There are 6 hidden switches. A switch that is on adds its own fixed numbers to the row, and there is some noise. The rows also spread widely along 3 directions, which tell nothing about the answers.
In the rows, zero is written as 128.
Known rows, each followed by its switches (1 for on, 0 for off):
[158  89 173 115 122 107 103 137 145 168 108 138 128 146 117 146 148 117] | 0 0 0 0 1 1
[157  98 183 114 127 113 115 144 124 152 149 121 138 141 123 142 123 156] | 0 0 1 0 0 1
[161  76 198 106 128 107  89 151 125 161 147  84 124 146 129 141 126 179] | 1 1 1 1 0 1
[140 119 193 133 147 117 132 159 109 147 153 125 120 126 150 142 152 160] | 1 0 0 0 0 1
[163  92 181 114 133 103  98 143 126 156 148 110 142 143 124 143 126 173] | 1 0 1 0 1 1
[181  74 202 112 130  99  81 147 142 170 114 101 108 149 129 147 163 141] | 1 0 1 1 1 1
[153  94 205 110 134 107 122 146  98 157 155 137 132 135 152 141 133 162] | 1 0 1 0 0 0
[120 123 164 141 144 117 149 151 113 126 147 103 114 120 145 134 162 135] | 0 0 1 0 0 0
[143 105 144 127 129 124 114 129 150 146 134 109 137 144 106 131 129 147] | 0 0 0 0 1 1
[142 111 199 139 141 105 135 163 116 154 129 125 101 129 150 144 177 132] | 1 0 0 0 0 1
[159  83 197 113 130 104  87 150 138 168 123 102 116 151 136 148 151 156] | 1 1 0 1 1 1
[145 106 137 131 133 116 124 144 151 141 126  86 112 133 109 128 144 132] | 0 0 1 0 0 1
[132 102 172 128 142 110 131 162 115 152 120  89 103 134 146 141 164 125] | 1 1 1 0 0 0
[176  79 187 109 126 100 102 150 138 176 115 114 114 145 118 142 143 134] | 1 0 1 0 0 1
[156  93 244 120 134  90 104 179  99 162 132 108 104 141 163 158 181 152] | 1 1 1 1 0 1
[149  94 181 115 122 106 125 141 120 161 113 135 115 137 138 146 151 116] | 0 0 1 0 0 0

New rows. What belongs after each?
[164  78 162 118 132 109 109 137 153 160  98  84  87 139 129 126 157 121] | 1 0 1 1 0 0
[147  88 184 111 113 113 106 144 125 172 126 136 136 151 126 146 123 147] | 0 1 0 0 0 1
[122 120 162 141 144 119 149 150 119 129 134 101 104 123 146 133 168 121] | 0 0 1 0 0 0
[130 117 209 132 143 110 132 173  97 147 152 119 121 132 154 148 156 161] | 1 1 0 0 0 1
[121 121 140 130 136 136 140 126 124 129 159 119 139 124 133 128 116 161] | 0 0 0 0 0 0
[159  80 161 115 116 103 103 151 150 169  94  96 105 152 108 145 150 105] | 0 1 1 0 0 1
[164  90 205 115 119 102 112 148 119 164 121 136 121 143 131 151 153 125] | 0 0 1 0 0 1
[148 100 173 114 136 111 113 139 117 152 154 110 140 137 136 139 126 167] | 1 0 1 0 1 0
[123 115 118 134 135 131 143 129 150 139 112 107 105 130 118 120 141 117] | 0 0 0 0 0 0
[136 118 197 133 137 111 133 155 106 135 159 115 128 125 140 139 156 156] | 0 0 1 0 0 1
[165  88 189 121 124 104 104 140 141 155 118 103 103 139 128 139 157 133] | 0 0 1 1 0 1
[165  76 168 103 113 103  95 147 142 173 110 106 125 155 109 141 128 127] | 0 1 1 0 0 1
[129 104 166 129 134 110 135 155 118 145 118 105 108 134 139 141 163 114] | 0 1 1 0 0 0
[144  96 178 111 133 106 104 143 108 153 156 104 145 147 136 144 118 178] | 1 1 1 0 1 0
[170  76 214 106 127  99  87 159 123 172 131  98 114 149 138 151 145 159] | 1 1 1 1 0 1
[154  90 224 114 118  94 107 167 104 172 117 138 120 149 142 164 165 120] | 0 1 1 0 0 1
[158 100 167 122 137 110 117 148 135 154 143  90 118 134 124 131 134 159] | 1 0 1 0 0 1
[175  78 239 107 128  91  82 149 113 172 143 126 128 149 152 157 155 172] | 1 0 1 1 1 1
[136  98 176 119 127 101 115 145 117 153 119 111 122 146 137 149 155 122] | 0 1 1 0 1 0
[159  96 204 132 131  98 103 152 131 152 116 108 104 143 141 151 191 127] | 0 0 1 1 1 1
[132 121 179 142 143 112 137 159 116 130 152 102 117 124 139 141 167 143] | 0 0 1 0 0 1
[152  91 192 106 120 117 109 125 117 145 154 118 133 136 142 134 124 167] | 0 0 1 1 0 0
[157 103 230 120 139 107 110 157  98 142 181 110 130 132 158 146 144 196] | 1 0 1 1 0 1
[133 100 180 118 133 115 129 155 111 158 130 123 117 135 149 140 142 139] | 1 1 0 0 0 0
[144 112 217 126 131 112 111 143 111 142 157 134 135 137 151 150 159 170] | 0 0 0 1 1 1
[119 108 148 127 132 124 135 143 127 145 127 112 119 139 135 132 136 130] | 0 1 0 0 0 0
[165  88 202 110 116 101 107 148 122 164 121 138 126 144 129 148 146 129] | 0 0 1 0 0 1
[153 107 217 127 142 101 128 168 103 151 147 119 116 131 151 151 166 152] | 1 0 1 0 0 1
[159  87 146 107 129 117 110 131 140 161 129 101 122 139 119 125 116 149] | 1 0 1 0 0 0
[163  83 218 103 127 107  90 128 114 169 143 156 140 147 151 147 129 172] | 1 0 0 1 1 0
[123 126 141 142 141 125 142 143 138 132 141  97 118 124 121 126 144 143] | 0 0 0 0 0 1
[150  92 160 118 127 113 119 134 132 153 123 121 118 135 126 132 135 126] | 0 0 1 0 0 0
[157  76 178 105 131 107  99 142 133 160 122  88 110 150 134 138 132 152] | 1 1 1 1 0 0
[159  85 201 104 111 101 101 150 118 168 135 125 142 152 127 152 126 152] | 0 1 1 0 0 1
[151 100 164 117 124 128 110 122 142 142 151 106 132 139 120 126 117 175] | 0 0 0 1 0 1
[140 102 171 126 138 113 108 157 130 156 138 100 131 144 128 144 145 157] | 1 1 0 0 1 1
[132 113 186 133 145 111 133 172 114 151 133 103 109 133 147 143 163 142] | 1 1 0 0 0 1
[141 111 171 132 132 112 120 142 130 146 134 128 129 138 128 140 156 138] | 0 0 0 0 1 1
[152  93 193 105 114 114 102 143 114 167 135 144 145 153 128 150 119 158] | 0 1 0 0 0 1
[161  90 197 109 121 112 100 134 126 148 156 115 140 140 129 140 125 173] | 0 0 1 1 0 1
[126 118 114 134 138 129 138 128 144 124 147  78 121 127 117 116 125 146] | 0 0 1 0 0 0
[139 116 155 144 152 113 137 163 134 137 135  71  99 123 130 128 170 143] | 1 0 1 0 0 1
[146  99 162 131 144 108 132 153 128 154 109 102  92 129 141 132 169 112] | 1 0 1 0 0 0
[157  92 202 105 132 108 116 143  99 163 151 139 134 135 148 143 128 161] | 1 0 1 0 0 0
[160  87 177 115 134 101 108 142 127 163 118 114 117 144 135 141 151 132] | 1 0 1 0 1 0
[153  89 186 125 127 104 104 155 131 151 117  86 103 143 133 145 165 134] | 0 1 1 1 0 1
[143 106 207 117 126 104 117 161 100 151 155 121 140 137 139 155 140 161] | 0 1 1 0 0 1
[152  87 176 125 129 107 107 152 144 155 111  77  96 146 124 140 168 122] | 0 1 1 1 0 1
